Each cloud of rows lies close to a flat space through zero, with a little noise off it, and is much wider in some directions of that space than in others. After each cloud: how many dimensions does that space have?

[[-11  24 -39  26 -14  -6  -4 -26  20   1  24 -14  -4 -24 -16   7   2  23
   32  18  30]
 [-14  14  27   7 -35  19   7  -3  25  15 -50   0 -12 -14 -37  24  12  17
  -20 -22   3]
 [ 22  33  20 -30  42  15 -46  23   7  49 -16  11 -23 -27  -6  26  40   5
  -17  -8 -26]
 [ 36 -23   3  35 -12  12 -27   9 -37  17 -39  -9  21  23 -14 -19  -2  12
  -18 -25 -24]
 [ -8  22 -26 -11  13  -1   4  -4 -25  -8   6 -33   5   5 -21   3 -57  38
    8   3  14]
 [  9  13  32  42 -21   7  53 -14 -27 -20 -21 -46   6  -2 -46  19 -77  19
   26 -33  26]
 [ -4  56  13  30  18 -11 -18 -24  26  22  36 -33 -12  -4  -2  21  23 -14
   32   3   9]
 [  2  11 -32 -17  30   5  20   4  -1 -24  52  10 -43  39  23 -26   9  -7
  -39  41 -16]
 [-41   6  26 -49 -17  21 -10  -4  40  20 -15  33   3  24 -10  44  33 -37
   -5 -16 -43]
 [  4  15  23 -24  23  17 -19  12  33  51  -8 -11 -17   6   4  -5  30  12
   -5   2 -11]
 [ 46  -3 -22   4  32 -33  -6  33  15  31  59  24  -8 -37  27 -17  29 -29
   14  -7 -23]
 [ -7  11  11   8 -18 -36   4  -9  30   6  25   4  25 -36  -2  27 -21 -43
  -27   6 -16]
 [ 42 -10  36  32 -38  52  12  28  -8  15 -10   4  14   0   3 -17 -24  46
   20 -58 -19]
 [ 14   5 -47  27 -10  -7   3   3  -8 -21  50   6  -7  -1  22 -16  15   6
   41  -9   3]
 [ 31  -4 -42  64 -18  -6  16 -11   0 -28  49  21 -24 -17  21 -19  39 -13
   23  11   4]
 [ 17  21 -62  20  53 -69  44  11 -43 -24  88 -32   5  -9 -47   1 -87   4
   22   1  49]
 [ -7  -1  26  32 -62  46  17 -17  27   3 -18  -4   0  20   8   0  14   5
   34 -29 -26]
 [-48 -23  10 -65  -7   3   3   8   9 -23 -50   0  -7  23  41 -14  16 -11
  -10   8  -9]
 [ 14 -22 -40 -17   2  28  34   1 -16  -5  19  21  -8   6 -21 -10 -43  31
    4  24  -6]
 [-34 -14  -5 -15 -28   9 -22 -32  18  -3 -50 -10   6   7  25  -2  28 -10
    5  34 -13]
 [ 13  10  -7  62 -57  -3  73  -8  11 -40   0 -12 -49  -3   5  -5  10 -27
    3 -22 -17]
 [ -5  15 -39 -12  44  -7  59 -20  -1 -33  59  20 -75  49 -16  11  17 -60
  -32  56 -22]
 [-16   0 -34 -59  25  -7 -25   5   8  37   0   0  20   1 -29  10 -35  21
  -24  24 -14]]
 | 14

[[ 34  13  -5   6  -4  -6   5 -27 -12  -8  -2 -20  26  -1 -14   3  20  -3
  -22 -32 -16]
 [-29  -3  13  17   6  19  -3  22  -7 -34 -23  11 -17 -23  13  15  -8 -13
   13   7  31]
 [ 20  10  10  -3 -12  11  -2   7  -2  -9  19 -20   2 -22  -1 -15   7  -8
  -17  23 -19]
 [ 21  -1 -60  27  -4  35 -42  32  28   1 -40  55  40 -15  21 -10  61 -11
  -10 -79 -18]
 [ 26   8  10   4   5 -38  13 -25  18  23  18 -12 -17   9  -9 -17 -24   6
    7  19 -11]
 [ 10   7 -11 -23 -14  23  25   2  36 -11  25 -13   4  20 -26 -32 -14  -4
    2  10  19]
 [ 38  27  18  24  -8 -21  11   9   4  -8  -2   9   4 -13 -20  16  36 -19
  -41   0 -24]
 [ 15 -26 -22 -31   7 -14  -3 -15 -14   9   6  -9   7  17   6   0  10  32
    8   4 -46]
 [-12 -13   0  -1   2  -9 -36 -15 -16  32 -12 -15  -4 -16  42   0   2  15
   12  -1 -18]
 [ 49  14   0  18  -4  -2  -5  20 -10 -27 -12   4   3 -37  -4   7  42  -2
  -23   1 -46]
 [-48 -24 -12 -10   3  34 -24  24   1  -6 -19  22 -14  -9  33   0  -8   4
   31   2  20]
 [-16 -13  28  17   3 -17 -31 -60  -8  32 -20 -52 -11 -18  57  -6 -27   6
   12  -6  21]
 [-28  -9   5  11   1  28  -7  -6   3  -9  -4  -5   5   7  19  -5 -25 -19
    7 -17  47]
 [  4  17  19  10   9 -33   4 -12 -42  21  15  -6   8   7 -23  28  -5  -4
  -16  -7 -13]
 [-23 -24  17   8   9 -21 -13 -36  10  19 -43 -15 -29  -3  46   5 -10  19
   27   6  21]
 [-21 -10 -22  16  24   8 -18  17 -11  -7 -21  25 -19 -30  16   2 -20  18
   47  -2   0]
 [ 12   4 -17   3   0  -9 -12  -4  17  20 -10   7   6  -3   4 -11  16  11
    4 -17 -13]
 [ 12   7  24 -20  -8 -34  15  -1 -14  17  19  -8  -1  14 -21  13  17   7
  -26  28 -28]
 [ 27  -2  12   9  -8  23  27  14  35 -45  23  -1  -9   4   0 -20 -17 -31
  -21  20  22]
 [ 46  28  -2   6  -9  -2   8  -2   1  11  46  -7  37  15 -34 -11   8 -28
  -48 -24 -19]
 [ 27  12  15   4   8 -14   2  -6 -43 -16  23 -34  -5 -30 -14   9  -7   4
   -8  25 -37]
 [ 37   6  -5  10  -4   0  11  23   7 -16  27  22  12  10 -16  -1  14 -25
  -36  -3 -27]
 [-43  -8 -34 -33  -7  30  -5   6   6  20   2  15  30  39 -16  -8   4   7
   12 -33  23]]
 | 10

[[ -8   3   2   4 -12   3 -12  -3  -5  11  -4   8   4   5  13   8  16  -7
    7  -1  10]
 [  3   8 -19  -5  37 -20  12  19   2 -40  14  -2 -12  -1  -4   7 -20   8
   -8  -7 -31]
 [ -2   0   6   3  -7   4  -4  -1   0   8  -5  -1   3   2   4  -4   3  -3
    3   2   7]
 [-32  21  -7   1  20 -26 -28  15 -24 -22   7  32   6  13  39  34  21 -16
    3 -17 -20]
 [ 14   2 -15  -8  37 -11  17  15   9 -41  13  -3 -13  -6 -17  -7 -24  10
  -11   2 -28]
 [-60  18   5   8 -10 -16 -49  13 -35   6  -3  49  20  19  67  50  50 -29
   19 -23   5]
 [ -9   2   8   0 -17   2  -9  -9  -3  16  -2   5   7   3  12  -1  11  -5
    7   4  11]
 [ 20 -12   8   5 -24  23  17 -19  16  21  -8 -24  -2  -3 -25 -22 -12  13
   -7  10  18]
 [-10   2   3   3 -10  -1 -10   1  -6  15  -8   9   5   3  14   8  13  -8
    7  -4  13]
 [-13   2   0  -1  -1  -1 -10   3  -6   2  -2   7   7   2  12   3   5  -7
    7  -5   3]
 [ 10  -4   1  -2  -3  11  16  -6  11  10   3 -12  -3  -6 -19 -15  -9   7
   -2   7   4]
 [ 16  -3  -4   7  -4  10  13 -10   9   6  -4  -9  -3  -5 -12 -13  -9   5
   -5   5   3]
 [  0  -3   5   6 -13  10  -1  -5  -1  14  -5   2   1   2   1  -2   5   4
    4   2   9]
 [ 17  -9   1   3  -5  14  15  -6  10   8  -1 -16  -5  -6 -25 -22 -13  10
   -6  12   7]
 [ 16  -3  -3  -1   6   4  13  -1   6  -2   4 -10  -1  -6 -15 -13 -13  10
   -7   8  -5]
 [ -3   4  -6  -1  11 -11  -2   5   2 -14   0   6  -2   7   1   5   1  -2
   -5  -6 -10]
 [ -7   5   1   4   3  -4  -5   1  -8  -1   0   4   1   6   4   1   3  -7
    0  -5   0]
 [-28  15  -1   3   4 -15 -23  11 -20  -6  -3  25   6   7  33  29  22 -14
   10 -14  -9]
 [-25   5   0   3 -15   0 -24   1 -17  12  -3  19   7   8  27  19  25 -13
   14  -4  10]
 [ 29 -20  10   3 -23  23  23 -20  23  28  -1 -29  -4 -12 -39 -35 -19  14
   -2  14  19]
 [ -2   2 -10  -3  11 -10  -2   5   2 -12   1   1  -3   3   4   5 -10   0
    1  -3 -14]
 [-33  15 -18  -3  36 -33 -25  24 -27 -35   7  32   5  10  43  38  18 -18
    5 -19 -27]
 [ -3  -1   6   4  -8   5   0  -7  -3  15  -5  -6   3  -2  -6  -7   2  -5
    3   3  14]]
 | 2

[[ 25  -2   7  11   7 -26  30  14 -24  -7  22   7   9   0 -18   9  -1   8
   -5  27  25]
 [ 35   4  18  18  12 -49  36  22 -37 -18  37  12  12  -4 -13  21   0   6
    0  45  32]
 [-30  -4  -2 -14  -7  23 -28 -16  12   4 -18  -7  -2   8  17 -17   7  -6
   12 -29 -23]
 [  8   1   3   8   2 -11   5   1  -8  -8   8  -3   3  -3  -6   9   2  -4
   -4   9   1]
 [-24  -7  -4 -10  -6  16 -26  -5  20   3 -23  -7  -6   5  17 -15   8  -6
    8 -22 -20]
 [ 15   5   1  12   2   1  14   5 -13   7   5  -5  -1  -3 -15   3   1  -3
  -10  10   8]
 [-42  -3  -2 -24  -7  35 -37 -18  31   5 -27  -4 -12   6  21 -20   7  -8
    9 -40 -38]
 [-68 -10   5 -41  -8  22 -56 -14  40 -24 -32   3  -1  11  61 -11  13 -12
   46 -53 -51]
 [ 29   7 -20  23  -1  15  17   1  -6  33  -2 -22 -11  -6 -43  -4 -10   2
  -40  13  11]
 [  9   3  -8   3   1   8   0  -3   1  20  -1  -7  -1  -1  -9  -8  -7   0
  -16   1   6]
 [-15  -4  18 -17  -5 -28 -20   6   6 -33   7  19   8  14  36  12  13  -2
   35  -4 -13]
 [-38  -8   5 -30  -5  28 -38 -17  35  -3 -24   0   2  11  37  -8   6  -9
   24 -41 -35]
 [ 19   3  -3   6  -2  -1  12   2  -8   6  13  -5   0  -5 -16   3  -7   3
   -9   8   0]
 [  6   1   9  -3   4 -15   8   4  -7 -12   6   1   1  -4  -5   5   4  -6
   -1  10   8]
 [-12   2 -19  -4  -5  42 -25 -14  19  28 -21 -21 -20   2 -12 -27  -1  -7
  -17 -26 -19]
 [-29 -12  22 -22  -4 -15 -18   1   7 -32   3  19  12   4  44   9  12   0
   34  -9 -11]
 [ 13   8   8  -1   2 -28  13   9 -13 -15  16  16  10  -1   3  17   1   6
   11  17  14]
 [-26  -6  14 -17  -4  -6 -16   2  14 -25  -6   7   2   4  34   5  14  -8
   30 -12 -18]
 [ 26   1   5  17   7 -23  26   8 -20  -5  23   2   7  -6 -21  10  -4   8
   -9  25  24]
 [ 10   3 -14  13  -1   9   3   0  -4  11   2  -8  -6   0 -16  -7  -4   0
  -14  -3   1]
 [-23  -6  12 -14  -5  -4 -15   0   9 -16  -5   5   3   5  24   2   8   1
   17  -9 -14]
 [-20  -9  13 -10  -4 -19  -4   6   6 -16   2  18  -2   5  25   9   8  -5
   23  -5   1]
 [-15  -7   1  -7  -2  12 -14   1  12  -6 -10  -2   4   1  13  -4   3  -6
   16 -12 -10]]
 | 2

[[-31 -28  17  31  34   3 -14   1  14  11   6 -31  16  29 -17  -9 -37  12
   -3   6  17]
 [  7  41   1   9   8   8  30 -38  -7 -23  10 -14  12  -8 -10  30 -67  17
  -18 -37   9]
 [-27 -15  -9  42  12 -14   5  26  -3  -7  -5 -24 -30  10  20 -22  16 -19
  -23  36  43]
 [-14 -34  36 -27  11  20  16  25 -15   1   1  47 -38  17  63  11  49 -25
   -2  -9  -6]
 [ 23  13  26 -31 -31 -10  20  34  23 -18   1  85   9 -18  51   2  28 -44
    4  19 -47]
 [-10  22  -8 -15  -3  19  -5  43 -12  43  20  42  25   7  11   8  24  12
    4  32 -50]
 [ 24  20 -13  30  -5 -79   8  13   4  36 -16 -13  28  17 -21 -34  24 -12
   20  26  32]
 [ 10  12   8  -8 -23 -10  -3  34  15   0   6  49  31 -15  15 -15  21  -8
   22  20 -39]
 [-13 -48 -10   6  -6  -7   3 -19  -2 -42 -42 -19 -30 -26  -4 -35  -5  11
   -4   1  41]
 [-48 -15 -22  21  19  -7 -48  43 -19  21  -9 -55  -9  -8  -7 -38   6  16
  -25  42  44]
 [-22 -27   3 -12  -1   9   4   6  -6 -14  -6  24  -4 -14  25  -6  11  -9
    3  12   5]
 [ 16  10  49  -8  33 -42  -9  16  -4  48   5  -9   8  48  12  -3   8 -11
    8 -40  23]
 [-23   1   4  -7   4   1 -19  47 -29   2  31  27  -1 -12  56 -11  51 -16
   24   3  10]
 [-55 -35  35 -17  28  38 -24  59   5  42  -4  34 -12  31  32   5   6   5
  -46  51 -38]
 [ 48  40  23  43  12 -47  17 -36  41   2  34 -32  32  46 -34  21 -23 -38
   29 -38  11]
 [ 44  19  -1   8   0 -60   3 -19  24  26  10 -31  13  38 -27  13  34 -57
   21   2  28]
 [  3  23 -19  24  -7  18  -9  -2  16 -18  15 -32  -9  -5 -18   8 -20  -1
  -17   8  -9]
 [-12 -17  -1   3   5  22  -1 -16  18   7 -14   2  14   6 -35   7 -42  34
  -13   8 -28]
 [  4 -25  10  -4   8  -1  -2 -30  10 -21  15 -31 -29  15   7  23  13 -49
    0  -9  39]
 [  1 -38  -6  16 -10  11   8 -32  10 -47 -32 -15 -20 -20 -23 -25 -32  28
    3 -18  11]
 [ 57  64  -7  29 -23 -34  10  22 -12 -19  20 -13 -33  -7  26 -18  42 -17
   20 -50  12]
 [-30 -40  11   5   9  10   4  44  -6  25 -21  27 -30  23  32 -14  39  -3
  -22  47  -7]
 [-33 -64  11 -55   1  44  -3 -18 -16  -7 -46  28 -15 -22   8  -5 -14  39
  -17   2 -15]]
 | 11

[[ 12  -2 -35  39  16   1   1  -6  15 -34   0   6  16  45  11  -4   2 -23
   20 -17  21]
 [ 12 -34  20  13   9  19   3   4 -36  15 -11 -36  -8 -11  11 -10  -7  11
    5   1 -42]
 [-47 -19  -5  23 -18  15   5  -6 -33  10  16  -3 -12 -23   7   7  -3  -7
  -20  12 -27]
 [-22   3  71   6 -14 -57  19 -36  -8  -9 -46  35  33  15 -21 -21 -23 -29
    2  11 -18]
 [-17 -12  10 -19  37  -1  16 -34 -42  10   2   1  -4  26 -49 -26 -22  53
   58   8  43]
 [  6 -33  22  11 -30 -22  -6 -27  37 -42  16  -9 -21 -48   0  19  44  17
  -16 -16 -48]
 [-44 -21  42 -57 -45  13 -18  65   6 -31 -35 -19  25 -27  18  46 -17 -23
   44  21  -5]
 [ 23  11  -2 -30  22  -4   4  24 -11  44  -1  23 -31  54  20 -41 -43  24
   19  17  29]
 [-14 -23 -18 -25 -12   9  -7  13 -21  15  25  22  15 -32  -6  23 -23 -12
  -13  -1   5]
 [-57 -27 -19   7 -33  42   8  61  15  -3  44  31 -13 -46  28  52 -14  13
   21  12   8]
 [ 58  -1  12  -9  -5 -42 -44 -41  -5   7   6   9  -8  16  -3 -26  44 -31
   14 -72  -2]
 [ 10 -29 -27  -7 -16  24  -2  17   5 -15  43  -9  30  13  -6  18  19  -1
    1  20  15]
 [-15 -36 -31 -28  22  32 -28   2 -10  13  15  10 -14  38   6 -22   0   2
    0 -38   6]
 [ -3 -13 -16 -15 -38  39  31  39  16  23 -15  37 -15 -29   7  25 -62 -10
   25  31   1]
 [ 53  27  -4  52  48 -50  20  16 -15   5  -4  16 -11  52  61 -21   1  28
  -33  -8  53]
 [  5 -16 -46  46 -13 -14 -23  -1 -22  28  10  27 -24  21  -2 -33  18  11
  -58  -8 -23]
 [ -3  -1  21  27   2  33  25 -21 -16 -40  27  41 -25  49 -12 -13   8  18
   -5  14  40]
 [ 18  36  24  -6   5  17  20  -9  -3   4  17  -9 -39   5  28   1 -58  15
  -15  25   2]
 [ 37  -3   3 -20   7  34 -11  50  -4  28  15 -20  35 -44 -30  23  -6   6
  -33  24 -32]
 [ 65 -13 -31 -20  62  26  18   8  43 -64  29  34  26  14  41   9   5 -65
  -26   9  44]
 [ 25  -6   4  -1  17  27  27 -20 -17 -87  19  26 -32  -7  50  13  -6 -63
  -18  29  34]
 [ 21 -17 -24   9  47   3 -28 -29  21 -70  26  11   0 -36 -16  12  -3 -19
   26 -37   1]
 [-21 -15  12 -43 -10  18   0  24 -28  -1 -49   7  76  46 -65  12  17  22
   -9  -4  51]]
 | 18

[[-36  -2 -11   5 -14  11   6  22   2  -8   2 -31 -20 -13  -5 -21 -17  11
  -17  11  -8]
 [-24  -3 -14  13 -28  13  29  -3   4  14  -8  -7  13  -2  -2  27 -27  -1
  -10   6   4]
 [  7  -9   7   6  11  -7 -24  13  20  23  12   9   2  -4 -16  11  -2  -3
  -13 -14  -6]
 [ 10   0  -4   9  13  -9   6 -18  -6 -12  -4  12   1  -9  -8   5  23   7
   20  18  22]
 [ -7 -39  21  12 -34  18 -22   2 -31  20   8   8  -3 -21   2   1   5   8
   21  18  15]
 [  9  -3  -8  14 -10   4   6 -16  14   8  27   1 -11   9  -7  -9  -9 -14
   -2 -13   0]
 [-37 -39  10  -5  -3  11 -14  -9   5  -7  -5 -13   6  -3   9 -10  15  24
    9  42   1]
 [ -4 -42  -6 -26  16  -5  34 -24  11  15 -30  22  24   7  45   4  32  19
   12  14  16]
 [  3   7  12  20  -3 -14 -22   2   2  -7 -13  23   4 -35  -3  31  21 -11
   23  17  34]
 [ 21   2  12 -31   5  -5 -12  -6  -2   0 -21   9  -6   4  41   6  14 -10
   10 -13   4]
 [ -9   5  -3  -9  -2   6   5  17   2  20 -19 -13  14  11   7  11 -29  -5
  -25 -18  -9]
 [-43 -24 -13  33 -56  17  22 -16 -31  26   0  -9  52 -13  -5  21 -20 -10
  -18  54  11]
 [-15  20   1  33   8  -5   0  38   4 -29  -6   5 -40 -41 -35   1   3  21
   29  -2  28]
 [ 58  53  -1   8  46 -28 -18  24   7  -7  14  15 -18   0 -52  11  -3  -7
   -9 -49  -5]
 [-13 -12   8  -1   2   5 -14  -5   1  11  -3  -6  27  14  -3   4  -4  -1
  -12  11 -10]
 [-40   3 -18 -19  13  17   8  11  40 -16   5 -52 -21  29  -8 -22 -35  23
  -34  -6 -38]
 [-25  10  -7  26  33  -5  20   8   5  -1 -25  -3  45  24 -34   7 -10  10
   -6   5   6]
 [ 18   3  -7 -43  53  -4 -23   2  38  10   0 -40 -16  46  -3 -25 -18  11
  -44 -36 -39]
 [ -3 -12  -4   1 -16   6  -4 -12 -13  16  21 -12  23  11  -5  -8  -9 -10
  -24  15 -19]
 [ 48  -2   4 -16  36 -12 -21   6  -6  13  16   6 -21   1 -30  -1   8  21
   -5 -22 -10]
 [  3  18  -9  28   3   0   4   6  -6  -1  12  -9  -2   6 -32 -11 -17  -7
   -5  -9   1]
 [-12   0 -15  44 -14  -6  21  -9 -34  23 -12   8  60 -11 -28  22  -7 -12
  -13  37  26]
 [-24  -1 -13  12   0   5  -1 -15   9   0   4 -32  19  21  -6 -21 -14 -13
  -25  19  -6]]
 | 12
